All groups share one centre, and each spreads out both ways along 10 directions, with some noise.
In the rows, 128 means zero.
Some rows, each with its group after it:
[137  99 128 125 115 151 121 178 155 118 143 112  92  98 152 132 107]  Q359
[123 129 123  73 111 159  95 132 149 109 153 120 186 174 118 135 137]  Q116
[117 137 160 145 168 121 141 156 111  77 172 119  87 112 104 110 137]  Q836
[120  97  95 185 147 130 146 164 102 126 129 110 102  96  93 123 120]  Q951
[112  67 132 147 144 138 153 127 111 185  87  81 128 117 154 124 162]  Q359
[180 140 147 118 134 179 134 104 134 129 176  96  90 122 123  85 126]  Q629
[131 125 111 113 112 132 118 135 110 133 156 160  97  92 135 123 112]  Q899
[142 141 187 134  69 150 110 120 211 202 138  90 118 145 124 100 112]  Q899
[160 119  99 151 124 146 121 142 118  51 164  85  98 111 126 144  77]  Q588
[152 153 102 130 133 131 114 140 143 104 143 135 123  92 140 140  92]  Q899
[112 123 132 107 135 125 130 134 158 138 109 136  98 114 129 120 125]  Q951
[ 63  95 128  92 151 119  99 120  99 121 154  86 151 155 109 144 152]  Q116
[163 123 114 150 163 131 150 140 123  83 124 132  89 156 129 130 131]  Q588
[166 151 129 194 121 127 139 199 159 110 140 141 112 100 122 127 103]  Q836
[176 106  92 112 118 135 115 117 107 149 130 150 123 170 193 156 135]  Q951
[ 79  99 149 149 117 138 130 153 168 158 104  68 152 107  92 121 129]  Q836
[109 165 120 131 170 102 132  88 101 145 119 146 157 148  92 118 158]  Q359
[141  94 134 138 155 131 140  96  91 144 150  90  49 114 147 109 126]  Q629
[109 126 119 143 141  94 117 163 147 173 118 155  98 106 154 145 125]  Q629
[109 120 121 106 115 142 102 121 124 160 158 116 143 125 110 121 129]  Q836
[ 94 153 148  98 162 129 107 101 113 149 157  96 177 123 113 119 157]  Q359
[ 57 133 124 104 216  96  92 160 186 117  97  36 144   5 203 189  99]  Q899
[153 138  86 137 105 144 132 115 141 147  96 139 161 120 121 130 107]  Q899
[ 42 102 152 158 133  96 117 163  69 132 162  96 173 105  91 140 155]  Q629
[114 116 139  75 162 143 167 114 107  81  78 136 150  69 172 124 154]  Q836
[162 123 136 136 147 155 118 102  94 135 183  70 129 163 136 121 145]  Q629
[166  99 152 184  48 110 130 137 160 158 118 142  76 231 128 134 111]  Q899
[176 171 130 186 121 109 142 119 159  78 100 103 128 119 143 147  77]  Q588
[120 184 142 193 188  78 120 146 142 164 151 128 138 170  84 127 151]  Q588
[135 104 127 119 119 164 146 151 124 154 114 135 158 127 130 112 161]  Q359
[165 151  76 116  82 150 107 147 159  66 133 153 165 142 113 154  79]  Q116
[133  74 125 165 106 107 165  46 100 181  65 127  80 237  95 108 153]  Q836
[145 136 140 111 115 164 101 148 151 170 167 108 164 124 145 124 137]  Q116
[166  93 123 131  77 173 122 126 107 145 144  92 172 148 157 137 131]  Q116
[133 115 147 149 124 137 137 157  91 155 182 159  94 140  99  92 160]  Q899
[ 88  82  88 141 175 130 146 138  88 116 113 101 131 130  84 129 152]  Q588
[132 143 115 137 151 136 139 146 144  69 123 116 132 109  98 127 111]  Q116
[ 99 115 147  81 176 135 112 128 128 174 128  96 169 122 178 137 180]  Q588
[ 95  59 151 148 127 104 157 109  61 173 126 134  50 133 131 108 158]  Q899
[146 123 135 116 209 152 169  96 110 135 125 107  61  85 136  83 155]  Q629
[154 111  92 137 139 116  97 135  90 101 180 120 107 180 154 168 120]  Q951
[148 137 106  90 126 124 125 134 144  82 120 177  93 117 160 145 104]  Q629
[109 121  90 141 112  95 165 113 107 131  60 217  99 135  86 115 127]  Q116
[ 85 112 157 141 118  92  93 160 137  84 175  98 114 189 104 158 119]  Q951
[107 146 172 200 144  81 144 102 125 102 129  85 111 210  53 117 132]  Q951
[173 129 135 148  97 145 132 134 157 109 122  96 119  91 175 144  86]  Q588
[161 179 139 119 106 121 143 105 158  87  97 170 136 129 128 123 104]  Q588
[125 141 106 158 111 101 150 135 121 131 110 199  76 110  82 107 105]  Q116
[137 125 138 128 110 148 129 139 107 139 162 135 130 116 123 113 138]  Q836
[147 137 125 150 122 133 144 152 149 105 115 140 103  87 127 122  99]  Q116
[132 110 138 150 117 145 144 204 183  70 124 120  70  88 115 125  90]  Q359
[ 69 125 195  69 170 123 106 122 170 100 147  64 114 134 138 127 145]  Q899
[148 135 146  68 122 155 110 110 153 110 136 106 151 129 180 138 129]  Q836
[112 109  82 132 121 117  97 129 125  82 142  85 100  79 135 163  58]  Q359
[137 137 135 125 184 136 134 132  92 103 171 110 114 118 129 119 151]  Q899
[137  49 156 188  80 120 147 142 142 163 110 106  65 236 115 127 138]  Q951
[137 130 117  80 108 145 107 115 159 152 124 144 141 140 144 130 123]  Q951
[115 115 100 140 156 104 136 115 130 148  78 116 125 105 160 151 123]  Q359
[114 130  71 144 168 129 144 107  84  82 103 109 173 110  85 138 123]  Q588
[165 138 120 156 150 126 140 137 164 139  93 118 133 155 153 143 132]  Q836
[121 123 143 123  99 143 113 156 127 107 170 118 132 111 119 128 115]  Q836
[134 124 147 126 142 118 134 139 152 137 110 131 111 160 154 138 146]  Q588
[ 89 122  81 117 149 117 120  73 141 209  94 134 112 142  71 104 130]  Q836
[141 102 124 143 138 170 128 112  52  88 192  50 157 123 111 121 136]  Q116
[126 105 142 161 121  97 148 141 123 168 106 161  70 133 147 125 136]  Q951
[136 150 140 128 103 135 135 111 142 166  96 147 177 129 131 118 140]  Q359
[175 117  88 139  71 176 120 104  80  98 159  98 178 118 127 139  93]  Q836
[181 135 129 169 156 105 130 129 156 165 102 115 108 174 201 158 139]  Q116
[ 86 102 132 145 101 132 145 142 161 127  74 107 152 127  83 124 122]  Q629
[151 165 118 110 129 165 128 144 133  79 139 132 202 126 108 127 134]  Q629
[132 134 129  81 123 138 133  85 113  72 122 137 148 161 122 127 132]  Q588
[118  94 129 132 138 134 132 148 143 105  82  73 197 152 173 172 146]  Q836
[124 119 104 106 128 111 126 113 120 148  97 170 135 170 146 143 148]  Q116
[161 143  75 148 159 135 111 115 103 148 142  99 148  77 165 149 105]  Q899
[120 144 150 129 103 150 124 163 154 104 168 130 120 103  78 100 110]  Q359
[133 104  93 147 138  97 155 157 131  81  48 157 133 114 183 180 117]  Q951
[112  99 133  77  92 105 101 145 204  97  98 155  71 178 165 166  95]  Q951
[ 82 121 116 140 161 111 139 144  98 167 120 143 121  54 116 115 142]  Q951
[152 185 183  99 124 171 133 178 173  86 172 163 178 163  86  88 167]  Q359
[172 133 144 171  82 149 183 157 197 139  38 171 155 176 106 108 140]  Q899
[169 106  78  93 179 135 116  82 116 169 102 116 125 164 210 158 150]  Q629
[ 32 104 165 119 103  84 102 182 105 135 150 147 184 159 104 153 169]  Q629
[ 81  94 118  99 160  88 156 134 117  97  63 177  89 118 152 145 145]  Q629
[150 122  97 140  93 140 116 176 141  58 170 155  79 132  93 133  75]  Q359
[149 135 128 137 167 146 141 144 120  92 132  99 150 120 140 131 142]  Q951
[109  99 100 102 151 122  89 177 143 124 160 126 107 150 150 163 129]  Q588
[194 122  88 201 140 136 115 174 136  89 161  71  96  99 172 171  68]  Q588
[159 127 116 135 160 127 152  97 112 179  92 145 156 196 145 125 182]  Q116
[122 101 114 141 109 144 126 111 130 137 118  72 140 125 115 129 110]  Q629
[120 151 121 101  93 173 129 122 112 152 140 152 202  84  83  93 138]  Q359
[101 102 138 159 142 120 118 142 119 182 144  83 137 147 113 128 152]  Q899

New rows. What belongs after each?
[144 140  96 117 122 167 117 133 138  56 132  77 184  65 136 152  80]  Q836
[142 158  97 110 203 122 131 139 190  98  91 133 106 123 134 138 118]  Q629
[134  88 178 135 122 142 159 131 147 162  92 103 121 183 148 113 174]  Q951
[117 122 118  95 179 125 122 118  87 104 150 114 109  88 165 139 134]  Q899
[116 111 118 164 177 157 186 120  74 111 122 104 113  90  53  74 157]  Q588
[150 167 126 202 142 139 141 166 161 128 146 103 102  44  81 101  84]  Q629
[102 114  75 101 106 169 116 145 149 174 111 137 165  56  93 111 111]  Q951
[140 105 127 152 131 165 166 153 127 109 111 103 138 100 107 107 136]  Q359
[ 84  98 130 157 148 108 108 159 140 214 114  87 156 136 143 149 158]  Q588
[142  97 129 141 168 148 185 111  93  53 107 112  77 142  94  96 145]  Q588
[119 122 178 118 154 158 148 117  69 114 186 103 119 111 103  80 171]  Q629
[142 182  90 119  94 105 100  94 144 107 106 161 195 161 123 162  94]  Q951
[120 116 156  79  77 169 141 128 172 119 113 145 109 107 100  87 117]  Q629
[141 139 138 137 128 134 138 129 129 148 122 133 143 123 136 117 140]  Q951
[142 141 118 178 126 151 124 135  98  95 182  69 135  63  93 118  88]  Q629
[ 90 155  94  82 145 129  48 156 205 166 150  98 223 181 110 169 131]  Q116
[144 123 140 160 221 124 161 103  57  83 165  81  62 111 127 105 150]  Q629
[144 101 148 177 127 114 163 129  55 187 136 158  79  94 159 106 158]  Q629
[158 134 152  94 167 139 105 129 100 102 199  91  99 106 209 146 133]  Q116
[ 96 108 133 138 145 123 131 170 115 163 127 135 151 113 126 129 164]  Q836
[ 67 108 135 157 138 100 128 132 126 118 114  93 143 152  67 133 132]  Q951
[129 113 102 117 113 182 122 139 134 168 140 106 167 101  96 105 133]  Q951
[124 110 133 167 105 113 136 144  84 152 146 141  98  80 140 124 121]  Q629
[165 156 108 164 139 106 105 146 154 159 141 136 109 138 152 149 106]  Q116
[137 119  70 148  93 105 102 128 122 135 118 151 135 156 136 168  92]  Q116
[ 84  75  91 123 189 103 103 139  97 105 160  76  58 115 141 158 116]  Q359
[113 114 121 116 168 103 139 130 140  86  85 127 119 173 143 153 142]  Q588
[126 117  64 170 154 114 141 141 107 120  82 124 155 113 123 158 116]  Q899
[151 105  74 122  91 119 115 137 138 163  94 174 112 127 176 160 101]  Q359
[ 94 108 155 131  93 159 129 181 160  49 159  91 120 112  56 110 101]  Q359
[109 126 111 152 116  90 122 161 170 142  90 171 117 164 109 148 120]  Q588
[137 132 121 125 172 129 121 105  96 104 164 101 120 157 118 127 141]  Q836
[148 142 132 154 118 131 143 146 161 176  88 141 142  88 154 124 124]  Q588
[203 149 115 150  63 166 122 134  78 115 181 147 177 120 145 131 109]  Q629
[147 127 155 151 117 120 132 157 175 109 124 118  85 136 146 134 105]  Q116
[137 169 120  74 174 138  84 102 108  59 223  98 107 104 129 130 101]  Q899
[108 181 105 151 148  83 106  78  98 130 147 135 151 143  75 130 111]  Q951
[115 126 158 148 149 110 125 158 177 166 111 110  97 114 150 130 131]  Q116
[ 85 135  84 112 159 136 103 145 143 105 121  92 196 114  89 149 120]  Q116
[179 178  94 158 150 110  81 169 114 156 185 149 187 153 179 178 136]  Q629
[190 121  89 195 156 157 168 110  60 103 128  83 152 107 130 126 126]  Q116
[133 133 147 143 116 142 160 142 143  85 119 132  96 100  90  99 111]  Q629
[ 53 133 131 153 180  98  98 171 132 137 154  78 165 108  91 148 139]  Q629
[106 110 103  96 131 119 121 138 129 135  92 150 158 111 170 158 137]  Q951
[105 102 146 129 115 129 108 131 129 154 158  97 120 180 104 123 142]  Q951
[107 180 135  98 130  98 131  99 148  93 100 188 152 173  83 120 136]  Q588
[116  78  67 109 127 134 114 149 107 111 124 136 112 121 141 157 112]  Q359
[ 91 126 137  91 150 124 131 149 175 138  83 139 142 111 133 128 144]  Q116
[203  85 143 153 111 182 206  64  68 158  98 123  72 114 147  69 152]  Q629
[159 107 115 132 115 168 122 169 115  97 194 123  92 123 116 115 115]  Q359
[122 121  90  89  75 149 118 139 135 108 106 172 194 148 111 143 122]  Q359
[ 87 147 123 108 159  93 111 120 133 107 125 138 139 155 102 143 133]  Q359
[141 138 134 137 141 120 151 129 140 109 108 155 100 146 120 115 134]  Q116
[205 100 102 109 128 173  89 170 101 116 229 116  98 158 199 154 129]  Q951
[180 133  98 112 100 164 131 122 130 170 115 162 132  81 173 120 116]  Q629
[144 109 115 186 154 126 128 147 103 137 163  91 105 168 106 132 137]  Q588
[159 111 105 113  84 159 131 190 148  92 140 193 113 168 111 125 126]  Q359
[129 121  78 123 133 140 105 122  60 148 132 111 252 125 164 173 155]  Q629
[153 122 144 134  99 142 122 141 100  85 190 125  78  97 141 121  96]  Q116
[124 137 150 133 153 135 129 145 151 127 140  93 117  84 138 120 120]  Q359
[197 168 104 182  81 157  93 121 170 168 193 104 101 148  77 106  65]  Q836
[100 102 132 119 106 121 115 144 140 113 106 108 180 180 136 163 140]  Q951
[127 128 133  93 106 103 129 134 141 116 111 207  72 120 165 133 115]  Q116
[167 121 104 171 195 121 148 110  55 181 127 112 149 137 181 138 182]  Q629
[131 120  98 158 150 127 150 141 138  93  89 104 114  75 137 142  95]  Q359
[128 109  73 131 136 123  94 169  98 112 180 139  99 100 143 160  99]  Q951
[131 151 121 139 154  92  90 123 102 130 204 143  77 168 116 136 121]  Q116
[137 175 131 121 126 139 126 167 144  64 176 180 117 142  59 103 118]  Q359
[ 91 107 111 128 138 103 126 153 173 116  59 113 145 113 157 171 113]  Q899
[140  78 123 140 121 163 141 139 152 146 121  98  81 157 106 107 129]  Q951
[143 114 122 145 113 136 121 179 112  92 145 115 176 132 159 166 130]  Q836
[168 137 117 177 136 132 154 136 162 141  73 107 147 123 150 139 118]  Q899
[155 125 139 146 100 130 141 146 152 134 111 154 108 151 137 123 126]  Q899
[177 157 144 144 160 143 129 131 134  97 179 113  93 155 123 113 126]  Q629
[ 98 131 144 142 123 145 104 139 149  80 177  48 135 124  62 120  96]  Q629
[123 148 127  86 154 152 118 181 162 103 145 152 139  79 134 122 132]  Q359
[102  56 119 138 128 107 139 179 116 143 106 140  81 124 173 157 140]  Q951
[131 161 143 153 115 130 122 178 127 146 155 152 185 121 111 122 147]  Q629
[113 109 114 110 141 138 118 148 138  82 139  95 116  88 138 144 102]  Q588
[127 145 120 187 136  96 136 147 106 108 132 136 121 117 106 139 114]  Q951
[ 88  91 127  88 149 146 108 154 152  98 141  84 127 142 125 141 134]  Q951
[ 58  76 129 177 126 136 143 140 106 142 109  47 171 106  59 118 138]  Q836
[158 147 112 150 150 143 128 137  84 131 158 124 167 100 142 131 141]  Q629
[152 144 106 170 154 131 132 160  95 104 160 127 132  89 127 134 121]  Q951
[ 95 158 159 101 129 129 121 124 182 104 107 111 172 130  97 120 127]  Q951
[167 153  90 179 156 116 130 139  83  59 151 114 141 120 135 162 102]  Q629
[ 74 128 141  67 144 141 120 143 165 129 107 119 154  57 138 123 131]  Q836
[ 79  58 118 108 149 161 146 148  96 161 115 100 146 106 110 109 176]  Q359
[144 103 124 166  68 145 150 130  69 128 155 149  84  74 110 100  99]  Q116
[181 173  41 123 121  84  89 131 141 124 116 216 112 124 194 190  70]  Q116
[162 123 145 123 170 175 171 120 112  68 112  88 155 139 132 110 163]  Q116
[144 140 100 104 135  98 130  83 161 121  74 166  88 158 145 140 104]  Q951
[128 139 149 177 180 108 131 200 174 117 122  93 121  96 161 152 128]  Q899
[150 182  90 153 101 107 123 137 130 119 109 185 169  85 132 150  91]  Q951
[140 120 134 123 134 141 145 157 138 116  95 128 167 118 171 145 149]  Q951
[135 137 116 123 193 167 106 119  89 132 189  45 200 130 118 128 165]  Q116
[102  81  96 136 111 119 127 154 135 103 111 124  92 125 116 148 100]  Q359
[ 83 132 117 127 140 110 112 181 144  95 139 138 122  88 101 141 109]  Q836
[ 96 118 110 136 173 117 174 156 139  80  51 145 134  76 117 131 136]  Q899
[144 130  94 172 175  81 163  89 108 122  77 154  57 139 128 131 118]  Q951
[167 152 125 144 117 148 121 139 170 122 143 116 130 144 116 122 106]  Q629
